There are 10 hidden switches. A switch that is on adds its own fixed numbers to the row, and there is some noise. The rows also spread widely along 14 directions, which tell nothing about the answers.
In the rows, zero is written as 128.
Known rows, each followed by its switches (1 for on, 0 for off):
[108 106  73 140 157 132 141  70 114 102 103 134 133  55 135 125 124 127
 141  76 135  98 126  88 144 181  70 142  93 178  95  65 107 130  89  88
  97  73 156 112 154]  1 1 1 1 1 0 0 0 0 1
[117 176  97 138 103 165 134  89  95 124  91 111 125 125 118 159 124  83
 156 133  78 132 106 147 172  93  61 130 145 145  94 186 155 152 120 121
 111  75 136 151 114]  1 1 1 1 0 0 1 0 1 1
[146  94 123 126 101 130 170 120 125 105  82 146 155 109 116 174 104 137
 154 208 135 165  93  93 146 149 113 118 162 140 105 122 117 107  94 117
 112 107 136 162 126]  0 1 1 0 0 0 1 1 1 1
[105 132  99 182 158 124 105 123 102  96 102  87 145  94 140 144 112 176
 146 105 147  96  98 136 141 170 146 161 109 141 119 156 116 104 144 195
 120 133 121 151 132]  0 1 1 1 1 0 0 0 1 1
[143 121 128 137 103 128 144 111  96 105 119 104 175 125  99 164 110 104
 192 132 154 102  82  76 159 118 112 151 112 165 130 115 170 104 133 141
 115 134 122 147 161]  0 1 0 0 1 1 1 0 0 1
[116 118 113 157  95 140 131 139 104 130 119  91 151  78 108 119 155 131
 130  81 170  68 119 113 147 146 145 124 108 141 114 105 114  80 123 143
 144 108 105  88 146]  0 0 0 1 1 0 0 1 1 1
[146  89 129 198 152 123 122 173 137 156 160 127 135 181 159 127 104 136
 161 107 138 116 102 136 101 170 134 132 131 137 184 131  88 111 133 102
 115 123 141 159 133]  0 0 1 1 1 0 1 1 0 0
[161  96 125  97 172 106 188 120 149 126 122 140 130 193 111 130  44 112
 183 193 129 229 135  86 108 142 119 103 116 142 161 145 110 102 130  76
  97 161 147 179 132]  1 1 1 1 0 1 0 0 1 0
[125 143 134 115 130 148 124 128 130 118 123 155 113 136 115 143 142 105
 161 114  85  76 114 110 110 136 101 118  88 124 143 161 104 153 142 116
 103  83 133 173 154]  0 1 0 1 1 1 1 0 0 0
[113 126 125 135  33 108 139 143 123 113  97 117 147 125 104  98  90 132
 164 106 196  90 121 135 144  75 147 121  99  87 140 132 199 147 135 119
 177 185 130 123 146]  1 1 1 1 0 1 0 0 0 1
[112 169 115 149  98 166 139  98  96  86  73 125 138  88 116 139 146 121
 127 135 120  90 105  98 165 147 127 132 105 153  88 129 145 146 112 139
 118 105 142 152 140]  1 1 0 1 1 0 1 1 0 0
[ 89 142 103 143 101 111 148 126 116 125 118 128 140 139  94 144 141  70
 176 135 104 117  74 151 170 114  89 111 130 108 128 197 117 141 154 122
 146 119  89 176 124]  1 0 1 1 1 1 1 0 1 1
[119 111 116 179 150 140 105 146 142 128 155 125 120 163 175 111 127 147
 138  50 135  16  75  93 118 174 146 126  76 130 135 110  94 161 125  70
  93  91 171 125 166]  1 0 0 0 1 0 1 1 1 1
[148  78 121 151 104 131 137 121 116 135 112 105 167  78 111 124  90 146
 194 112 203 170 152 106 113 123 102 136 139 166 150 106 181  73 111 143
 141 130 116 111 131]  1 1 1 0 0 1 1 0 0 1
[167 127 122 149 122 138 129 188 137 147 135 122 126 155 115 126 141 172
 121 142 157  58 132 173 107 130 211 121 118  86 148 143  79  68 142 169
 112 146 139 149 136]  0 1 1 1 1 1 0 1 1 1
[172 124 105 137 165 177 133  96 118 117 116 115 138 116 174 164 122 140
 172 111 127 137  94  89 159 111 136 112 134 189 104 114 136 118 121 113
  55  98 206 167 140]  1 1 1 0 0 1 0 1 1 1
[128 116 132 163  91 106 155 135 160 147 114 126 160 103 189 135 152 118
 171 113 131 122  61 178 170  84 115  73 173 114 113 130 101 148 140  78
 134 117 180 146 107]  0 1 0 0 0 0 1 1 0 1
[123 108 131 127  93 115 109 152 119 120 140 158 158  79 106 207 179 126
 151 123 114  21  83 115 137 176  86 162 114 135 109 105 114  95  83 141
 103  45  75 123 162]  1 0 0 0 0 0 1 1 0 1
[191 128 109 127 175 165 107 110 115 147 153 102 108 157 134 140  84 138
 155  98 128 127 182 123  82 127  81 168 107 166 146 126 143  95 107 122
  67  68 165 108 135]  0 0 0 1 0 1 1 0 0 1
[109 120 183 119  54 117 134 112 123 108  76 119 148  97 138 195 113 118
 218 153 135 169  72  55 143 104  75 117 115 125  93 175 178 147 140 154
 141  83  89 147 149]  1 1 0 1 0 1 0 1 0 1
[134  57 116 184  87 106 120 150 119 116 118 123 169 120 122 135  70 165
 165 133 197 172 128 132 114 156 109 130 168 142 179 137 160  94 114 134
 143 150 125 155 122]  1 1 0 1 0 0 1 0 1 1
[150 105 104 121  95 112 161 172 139 117 117 159 146 110  84 124 139 130
 117 163 172  84 128 160 132 129 188  96 143  96 134 114  89  81 114 134
 124 177 137 165 128]  0 0 1 1 1 1 1 0 1 0
[127  94 104 160 114 114 144 165 129 140 144 127 176 111 116 142 168 115
 161 103 156  88  60 121 176 136 175  85 147 153 151 108  92  83 142  96
 128 156 129 169 151]  1 1 0 0 0 0 0 0 1 1
[ 86 128 111 174  95 149 111 131 109 121  83 139 115  74 113 155 154 145
 106 128 125  97 126 126 119 188  88 156 124 119  94 147 108 145  77 138
 141  62  93 117 116]  1 0 1 1 0 0 1 0 0 1
[165 125 104 117  64 140 128 146 101 127 140 153 147 163  81 153 137  93
 124 123 121  30 106 142 155 103 125 133 122 123 154  94 138 114 109  99
 109 118 154 164 167]  0 1 0 1 1 0 0 0 0 1
[153 137  86 118 103 140  78 116  92 103 146 128 158  88 118 150 122 103
 173  44 115  65 137 186 168  72  75 144 129 173 166 131 212 113 136 144
 115 116 150 172 147]  0 0 1 1 0 0 0 0 0 0
[ 70 119 101 207  48 114 118 148  91 135 105 104 149 144 105 144  95 107
 143 130 143 127  89 156 160 139  59 163 151 107 121 184 160 153 104 123
 181 130  75 119 103]  1 0 1 1 0 0 1 0 1 1
[169 119 123 107 132 123 126 122 111 116 132 102 147 109  94 144 105 143
 154 120 166  84 159 103 103 150 126 163  95 151 133  93 156  58 106 161
  99 100 107 105 171]  1 0 0 1 1 0 1 0 0 1
[151  97 121 112  83 132 113 140 141 107 114 175 138 112 124 119 116 153
 166 113 135 116 142 156 116 116 126  92 124 116 187 145 158 127 138 116
 135 110 148 199 148]  1 1 1 1 0 0 0 1 0 1
[132  95 141 114  93 105 153 146 148 134  92 147 135  71 112 156 140 163
 121 171 146 128 145 141 100 162 118 121 140  89 103 114  74  88  86 139
 133  90 108 109 118]  0 1 0 1 0 0 0 0 0 1

New rows, each followed by its switches (1 for on, 0 for off):
[125 136  87 182 179 108 132 104 121 154 163  87 151 127 159 111 130  91
 220  55 106 139 100 198 168 101  67 122 130 165 173 167 108 102 190 123
 128 107 134 155 117]  0 1 1 1 1 1 0 1 0 1
[139 132 110  80 138 129 140 108 141  57  68 153 141  74 132 158 119 189
 131 158 143  84 100  91 142 149 189 110  92 127  81 118 134 129 117 155
  86 135 171 185 161]  1 1 1 0 0 0 0 0 1 1
[156 139 124 148 126 192 148 134 122 187 133  88  94 188 125  88 119  93
 152  82 116 111 141 108 112  97 125 101  98 134 150 135 100 114 141  67
 124  77 144  94 146]  0 1 1 1 1 0 0 1 1 1
[127 114 129 179 117 126 123 148 142 132 121 134 143 117 173 146 156 138
 159 106 138  92  64 130 142 136 150  91 147 128 133 131  91 137 139 108
 111 113 166 181 143]  1 1 0 1 1 0 1 0 0 1
[168 138  90 132 129 157 156 104 111 132 103 101 132 144 102 104  76 127
 150 154 135 183 184 174 126 105  98 128 146 143 144 154 157  89 113 127
 117 112 150 131 102]  1 1 1 1 0 0 1 1 1 1
[141 115 103 104  72  88 151 131 129 104 140 166 170 136  79  94  97  99
 180 114 151  86 148 189 141  94  90 118 110 107 188 126 175 120 138 109
 143 157 133 160 141]  1 1 0 1 1 1 1 1 0 0
[166 151  84 139 177 177 126  99 120 150 129  86 113 129 143  78  87 125
 144  62 128 120 201 168 102 101 105 123 116 159 138 128 142  97 123 120
  90  96 182 102 119]  1 1 1 1 1 0 1 0 1 0
[173 146 130 121 112 179 108 124 131 122  94 118 127  72 170 146 156 168
 141  98 138 112 140 142 131  83 173  87 146 146 109 130 150 109 134 155
  90  93 195 167 138]  1 1 0 1 0 0 0 0 0 1
[152 156  96  78 199 149 143  74 136 100 126 136 110 103 137 102 120 122
 155  91  96 127 171 118 122 140 106 115  68 169 123 131 118 129 132  94
  74  84 176 144 142]  1 0 0 1 0 1 0 1 0 0
[147 127  99 190 149 124 101 172 138 159 168 118 114 189 157 119 111 154
 115  80 134  55 114 172 114 148 154 149 112 110 158 125  98 129 123  91
 103 133 166 136 135]  1 0 1 1 0 0 0 0 0 1
[174 155  69 149 167 158 157 122 113 121 117 101 143  94 107  82 156 169
  89 121 166  82 170 174 147 160 218 125 116 153 122  73  81  46 112 149
  98 143 182 128 126]  1 1 0 1 1 0 0 1 0 1
[176 105 116  98 119 121 142 134 132 133 110 135 126 129 111 187  78 165
 127 188 158 127 164 123  98 135 110 161 129 112  85 101 124  78  63 150
  70 103 145 105 128]  1 1 1 1 0 1 0 0 1 1
[128 145 146 164 106 165 143 182 126 167 113  96 122 102 114 123 184 120
 134 105 156 102 116 119 130 117 201  95 125 124 124 142  89  85 147 140
 154 147 101 122 132]  0 0 1 1 0 1 0 0 0 0
[139 161 135 111 164 119 185  98 145 161 121  74 132  87 146 155 159  81
 175 115 125 122  89  79 155 128 115 106 112 160  57 102  79  89 120  94
  94  78 122  77 151]  1 0 0 1 0 0 1 0 0 1
[127 124 127 141  99 120 140 131 144 156 132 118 123 145 152 143 111  99
 194  96 123 104 101 141 131  89  65 114 119 113 122 158 130 145 128  92
 117  83 133 106 131]  1 1 1 1 0 1 1 1 1 1
[151 170 129  64 126 143 176  93 148 121  85 119 108  87 128 117 130 105
 161 122 115  76 150 128 122  79 118  97  76 107  68 130 117 121 130 131
  96  87 153  94 142]  0 1 1 1 1 1 1 1 1 0
[154 111  75 164 149 178 146 113  87 135 129 121 125 131  89 143 122 101
 123 139 136 143 149  88 131 181  94 160 133 189 136  98 104  93  73  88
  97  96 138 128 132]  0 0 1 1 0 1 1 0 0 1
[105 118 102 191 157 148 165 119 125 143 113 115 137 107 142 123 154 106
 162 118 134 139  71  96 155 163 124 110 134 165 126 129  68 134 133  76
 127 121 145 151 123]  0 1 1 0 0 1 1 0 0 1
[181 143 147  74 114 109 143 149 150 161 128 119 108 175 125 190 102 128
 150 168 110  68 127 154  99  85 120 144 109  65  84 136  97  94 112 156
  71  88 136 104 142]  0 1 1 1 1 1 0 0 1 1
[120 164 122 115 140 137 147 109 123  84  85 114 145  97 116 145 139 151
 151 158 111  85  95 119 149 149 147 132  93 126  94 167 113 119 143 163
 112 108 121 150 141]  0 1 0 0 0 0 1 1 1 1
[172 134 143 128 129 164 169 139 120 159  99  85 122 157 126 179 120 117
 146 186 127 154  99  78 133 115 166 115 141 141  87 127  93  80 114 128
  95 117 137 129 140]  0 1 1 1 0 0 0 0 1 1
[149 105 100 150 120 148 132 120 116 114 118 107 175  47 138 120 157 146
 168  77 174  96 113 134 168 116 151  97 147 184 140 100 142  74 140 139
 119 125 162 143 142]  0 1 0 0 0 0 1 1 1 1
[141 146 119 130 123 232 115 124  75 135  95 118 116 122  54 141 138 115
 118 130  94 121 181  86 104 154 119 150 109 164 130 146 142  80  96 166
 114  62  85 137 136]  1 1 1 0 1 0 0 0 1 0
[198 148  96 103 150 140 151 130 134 137 138 131 117 185 117 143 100 126
 128 151 128  85 140 139 125 106 158 137 103 129 125  99 116 104 102  95
  62 137 198 148 153]  1 1 1 1 0 1 0 0 0 1
[137 109  85 130 168 115 167  93 110  96 121 113 182 111 110 134 107 117
 185 134 144 134  76  88 187 155 140 118 113 186 136 100 124  79 141 115
 107 148 141 184 158]  1 1 1 0 1 0 0 1 1 1
[161 142 135  37 132 137 183  92 168  97  71 140 124  61 113 107 126 161
 143 152 144 101 165 104 105 121 157  82  77 110  79 106 115 101 113 127
  96  89 153 101 154]  1 1 0 0 0 0 1 1 1 1
[106 143  99 137 171  75 143 111 113 128 142  70 158  83 118 132 120 109
 192  79 138  89 112 162 158 137  88 160  85 145 111 144 112  64 156 180
 129 130  74  90 130]  0 0 1 1 1 1 0 1 1 0
[146 122  96 113 114 111 146 122 141 100 127 163 144 123 130 134 125 113
 178 121 136  86  91 143 159 102 136  95 118 130 149 126 138 143 138  89
 100 148 178 199 155]  1 1 1 1 0 1 1 0 0 1
[104  88  88 184  77 100 123 149 131 128 142 153 159  87 129  94 153 119
 151  60 159  65 103 196 153 134  99 107 140 118 176 116 112 127 133  89
 166 120 131 142 129]  0 0 1 1 1 0 1 1 0 1
[115  96 114 160  77 103 106  91 113  90 107 123 168  69 183 146  80 127
 184  65 163 118  93 128 165  94  44 131 149 163 123 108 208 179 118  99
 124 129 189 143 129]  0 1 0 1 0 0 1 0 0 0
[101 148 133  88 150 130 161 106 148 115  97 123 122  56 106  88 151 121
 180  94 111 114 156 110 108 154 111  85  66 132 127 168 102 104 157 131
 143  82  78 111 151]  1 1 0 1 0 0 1 1 1 0
[152 116 138 119 156 136 123 128 171 107 108 167 124 110 184 111 120 157
 189 126 120 193 137 166 109 104 147  56 145 127 171 197 126 148 169 125
 107 120 182 237 112]  1 0 1 1 0 1 1 1 0 0
[153 140 127 122 118 112 188 133 134 150 123 127 148 137 110 179 153  86
 173 191 114 137  87 128 157 129 115 115 144 129 103 129  74  85 113 105
  99 103 120 142 130]  1 1 0 1 0 1 1 1 0 1
[149  50 142 123 100 108 172 154 162 145  99 154 133 138 123 117  88 156
 130 180 167 196 150 114  83 154 138  76 157  94 148 116  68  97 108  85
 135 121 146 146 117]  0 1 0 1 1 0 0 0 1 1
[146 119  62 164 131 130 126 136  83 133 154 119 173 132  71 157 128 112
 136 127 123  66 121 184 163 154  92 179 149 155 156 117 118  57 103 153
 109 122 107 149 126]  0 1 1 0 1 0 1 0 1 1
[145 122 104 102 179 127 139  99 106 115 149 122 150 121  82 143 107  99
 184 107 115 103 140  89 127 164  84 168  69 180 148 106 144  73 118 135
  96  93  90 129 162]  1 0 1 0 1 1 0 1 0 0
[105  81 125 128 112  58 146 125 152 115 139 146 177 107 150 142 101  95
 227  89 132  90  57 132 156 116  62 101 113 126 148 123 142 132 148  93
 130 124 116 152 155]  1 1 1 0 1 0 1 1 1 0
[156 142 124 120 118 196 166 111 110 150  78 101 119  94  64  95 136 122
 141 157 141 181 204 114  92 135 139 109 128 146 136 140 126  55 114 156
 143  81  94 117 126]  1 1 1 1 1 0 1 0 0 1
[127 123 103 204 107 124 167 124  93 161 121  71 162 119 117 157 133  94
 145 146 168 138  87 119 164 143  99 157 162 153  88  96  90  85  94 121
 124 125 126  84 107]  0 1 0 1 1 1 1 0 0 1
[132  84 150 142  83 129 140 189 120 161 130 130 147 116  79 167 144 116
 148 140 152 111 119  83 111 164 135 119 135 131 142 112  96  57  99 129
 138 114  61 114 153]  1 1 0 1 0 0 0 0 1 0
[149 104 113 101 187  80 179 114 163 126 123 141 149  69 129 151 142 126
 206 154 138 163 109 121 128 159 121  95 129 152 130 123  62  67 140 123
  94 113 117 168 142]  1 1 1 1 0 1 1 0 0 1
[141  88 122  91 113 106 151 109 139  95 107 143 148 100 106 102  58 129
 201 118 155 160 165 110 105 125  79 107  97 144 176 134 188 106 133 114
 137 125 117 146 154]  1 1 1 1 0 0 1 1 1 0
[103  57  78 184  96 109 117 163 120 137 147 165 160 100 102 128 139 144
 127  87 152  56 114 155 135 191  88 145 137 129 161  84  88  97  83  98
 139  99 106 125 130]  1 1 1 0 1 0 0 1 1 1
[177 109 126 102 126 134 162 130 148 139 122 130 130 168 120 114  92 131
 139 157 149 142 151 144  99 104 138 101 135 104 131 133 110 102 116 101
  95 123 173 136 118]  0 0 0 0 1 1 1 0 1 1
[161  69  94 127 128 148 110 128 129  97 119 192 142  71 121 140 142 175
 134 112 143  95 145 121 114 180 135 108 131 161 171  80 110  91  99 125
  91  82 164 198 160]  1 1 1 1 1 0 0 1 0 1
[134 145 110 147 158 142 146 128 141 117  97 114 131 107 156 118 134 162
 139 128 130 102 103 154 138 128 175 103 130 119 112 155  94 122 145 135
 110 134 170 163 123]  0 1 1 0 0 0 1 0 1 1
[134  97 174 103 146  92 137 152 183 118 111 151 126 118 171 136 108 171
 182 125 134 131 104  83  86 151 166  80  91 105 144 141  98 136 154 110
 113 127 140 173 163]  1 1 0 1 0 0 0 0 0 0
[ 82  98 118 186  87 122 122 144 113 118 104 130 160  81 146 168 144 109
 174 105 126 135  52 120 182 131 100 101 163 150 134 161 124 142 142 123
 154 135 113 187 125]  0 1 1 1 0 0 0 0 1 0
[121 158  84  92  90 144 162  89  99 123 107 125 116 117  56 128 117  71
 113 116 126  61 154 101 146 123  69 165  69 124  75  87 147 128  69  90
 118  84 115  62 151]  1 0 1 1 1 1 0 0 0 1
[140 112 173 137 140 146 164 131 128 185  98  58 141 107 115 155 126 119
 200 157 135 219 129  91 103 120 117 109 147 140 113 169  95  37 145 179
 145  75  54 101 119]  0 1 1 0 1 0 0 0 1 1
[148 149 148  93  97 155 147 104 111 118  90 110 118 162  94 141  92 107
 147 163 119 153 135  76 119 114 113 132  95 125 108 150 164 128 116 124
 123  91 117 132 152]  1 0 0 1 1 0 0 0 0 1
[111 137 148 151 126 125 138 147 139 179 145 100 105 196 127 100 103  90
 166  92 117 136 133 127  92 116  91 124  88  97 145 173 109 145 146  82
 147 107 101  95 121]  1 0 0 1 1 1 0 0 0 0
[109  87 106 135 143  78 171 126 119 119 144 123 180 116  99 162 116  75
 207 125 135 116  50  90 181 143  93 126 116 162 135 110 101  94 144 104
 123 156 100 157 153]  0 1 1 0 1 1 0 0 1 0
[139 114 164 170 155 154 118 161 146 143  98  99 116 125 194 166 116 177
 159 133 139 159  92  76 102 144 188  93 135 136 105 158  94 113 140 151
  95 120 149 161 133]  1 1 1 1 0 0 0 0 1 0
[178 117 116 135 116 176 128 127 122 143 105 118 126  94 134 136 141 160
 106 118 160 116 168 123 108 129 155 113 142 147 104  76 114  79  87 133
  88  83 176 118 131]  1 1 0 1 1 0 0 0 0 1
[193 127 100 130 150 135 108 122 112 144 162 107 150 128 159 209 132 126
 177 111 111  97 107 154 160 100  94 144 155 176 110 116 129  70 115 147
  37  76 172 144 135]  1 1 0 1 0 1 0 1 1 1
[141  88 152 194 131 148 121 151 141 138 101 119 135 146 176 136  98 194
 154 145 158 166 102  98  96 166 172 118 136 126 145 140 109 118 124 139
 121 114 155 169 123]  1 1 1 0 1 0 0 1 0 1
[159 144  76 100 188 114 162  92 108 114 122  92 156  55  74 125 127 135
 168 123 157 125 180 151 140 151 129 156  95 175 127 103 125  21 122 180
 103 132 105 113 138]  1 1 1 1 0 1 0 0 0 1
[104 108  92 123 104 113 130 120 127 138 125 133 120  82 103 143 124 119
 145  82 140  65 143 134 122 141  49 153  98 117  96 104 117 122  83 107
 121  74 104  63 135]  1 1 1 1 0 1 0 0 1 1
[ 89 127 123 192 109 171 139 140 110 120  79 115 134  87 131 139 181 142
 108 138 137 137  80  82 158 189 179  94 144 145  90 148  67 115 122 138
 137 101 114 155 121]  1 0 0 1 1 0 0 1 1 1
[126 132 136  83  89 145 147  94 130  90  74 137 144  75 112 121 129 144
 170 136 140 133 134 115 138  97 132  89 105 116 100 156 159 127 145 158
 127 105 138 155 134]  1 1 0 0 1 1 0 1 1 1
[140 121 157 152 171  73 154 139 154 139 119  63 157 135 179 162 105 162
 204 157 164 183  74 118 132 137 165 112 130 122  95 170  88  69 169 185
 106 141 113 135 118]  1 0 0 1 1 1 0 1 1 1
[188 153  81 121 171 122 165 111 141 115 116 130 125 160 139 119  92 157
 113 169 127  86 144 187 125 142 157 141 111 110 120  99  80 101 105 117
  69 131 206 145 128]  0 1 1 1 1 0 1 1 0 1
[177 153 155 107 138 136 126 104 157 103  78 111 119 109 188 138  95 195
 157 154 128 139 149 158  89 100 141 117 118  98  95 164 132 124 139 183
  85  82 195 148 121]  0 1 0 1 1 0 1 1 0 1
[121 108 117 124  96 126 173 170 128 162 135 153 142 136  37 145 177  76
 138 170 122  92 104 122 129 160 129 110 131 103 129 136  58  68 104 109
 138  98  51 133 133]  1 0 1 0 1 1 1 0 1 1
[147 155  91  90 126 122 156  97 132 117 120 144 107 168 106 116  88 108
 103 139 106  63 152 145 114 140  83 154  79  97  96 102 119 154  74  67
  86  84 170  99 142]  1 0 0 1 1 0 1 0 0 1
[137 134 123 160 121 107 166 136 115 148 139  57 163 160 124 143 107  81
 198 124 173 144  64  95 178  97 145 122 134 158 117 144 142  90 152 111
 129 174 120 120 143]  1 0 0 1 0 1 1 0 1 1
[ 80  93 106 221  90 166 134 159 101 144 108 113 144  97 109 101 141 111
 144  75 173 120  99  82 145 169 138 105 139 167 154 126 120 127 118  87
 172 145 105 133 136]  1 1 1 1 0 0 1 0 1 0
[105 129  89 112 117  99 163 112 124  82 106 169 149 114 108 182 144 102
 144 176 104 108  54 104 192 156 116 107 128 135  96 140  88 149 119  92
  93 134 148 204 141]  1 1 0 1 0 1 0 0 1 1
[194  77 137 131 170 155 157 152 150 172 143 107 120 139 143 128  95 126
 186 115 167 173 157  79  80 122 145  89 136 169 161 105 101  63 127  94
  86 121 160 127 145]  0 1 1 1 0 1 1 0 1 0
[135 170  93 133  81 159 112 128  84 115 125 107 133 160  88 132 115 104
 128  96 113  53 121 152 164  94 114 151 101 129 139 155 172 133 132 125
 123 126 140 138 146]  0 1 0 1 0 0 0 0 1 1
[170 137  92  72 177 118 153  77 123  94 125 142 139 102 110 170 108 107
 187 133 101  97 118  92 141 146  85 141  88 185 125  94 134  95 110 110
  60  84 149 165 181]  1 1 1 1 0 0 1 0 0 1
[148 136 108 115 172 133 145  81 133 125 105  93 125 109 163 150  88 158
 143 133 124 157 146 144 121 116  83 141 125 137  69 136 113 123 107 130
  75  87 185  98  96]  0 1 0 0 0 1 0 0 1 1
[139 123 110 128  77 128 138 167 115 133 131 152 153 153  79 172 141 104
 128 152 125  51  97 151 157 111 143 131 139 105 117 119 121 103 102 130
 108 145 126 166 136]  1 1 1 0 1 1 0 0 1 0
[130 153  89 113 123 155 112 117 138 106 136 162 126  87 121 102 170 122
 168  50 103  14 129 176 143 104 112 108  79 129 159 141 143 150 148 110
 114  86 153 164 155]  1 1 1 0 0 1 1 1 0 1
[ 94 121  87 163 139 105 142 123 121 120 126 124 128 118 108 105 120 127
 134  83 142  45 105 103 135 193 118 153  60 128 129  87  91 132 112  91
 135 118 114 105 164]  1 1 1 1 1 0 0 0 0 1
[ 97  94 158 137  97 125 154 158 150 158 131 155 139  90 122 140 190  73
 195  89 119  87  63  80 129 127 113  68 115 123 140 136  82 132 150  82
 153  93  83 151 153]  0 0 1 0 1 1 1 0 0 0
[188  61 123  84 151 105 143 161 174 124 144 178 140 110 135 141 126 181
 148 138 162  93 139 142  91 144 177  92 123 107 146  88  69  63 115 125
  78 113 166 162 148]  0 0 1 0 1 1 0 1 1 1
[144 143 100 103  94 110 174 129 140 129 104 140 120 152 110 148 112 110
 108 162 128  41 106 136 139 126 124 132 108  81  70  87  96 131  75  87
  89 116 165 102 144]  1 1 1 1 1 0 1 0 1 1
[172 110  98 102 114 119 185 108 126 110 121 131 144 162  95 102  72 105
 122 153 170 111 133  93 135 135 142 126 102 137 129  58 128 113  89  55
 101 153 187 120 159]  0 0 0 1 1 0 1 0 0 1
[153 145 139 122 104 112 151 121 126 133 116 105 153  96 151 194 147  95
 168 135 142  91  74 117 167  92 126 119 143 141  55  97 128 107 107 138
  78 117 157 121 139]  1 0 0 1 1 1 1 0 0 0
[ 99 103 122 199 100 146 141 150 112 126 105 118 171  48 128 131 192 137
 135 110 166 141  90 125 172 156 168 100 162 161 123 128  97  96 132 137
 161 146 119 154 100]  0 0 0 0 0 1 0 1 0 0
[113 112 141 119  77 158 131 150 130 131 116 149 124  99  88 126 172 109
 162 104 139  79 120  78 111 146 131  91  96 123 146 153 109 112 137 122
 139  67  79 138 164]  1 0 0 1 1 1 1 1 1 1
[183  98 157  86 120  98 125 150 150 153 151 135 128 174 140 166  74 132
 152 128 132  99 149 127  78 114 101 140 110 104 129  94 137 101  90 110
  78  92 150 110 152]  1 0 0 1 1 0 0 0 0 0
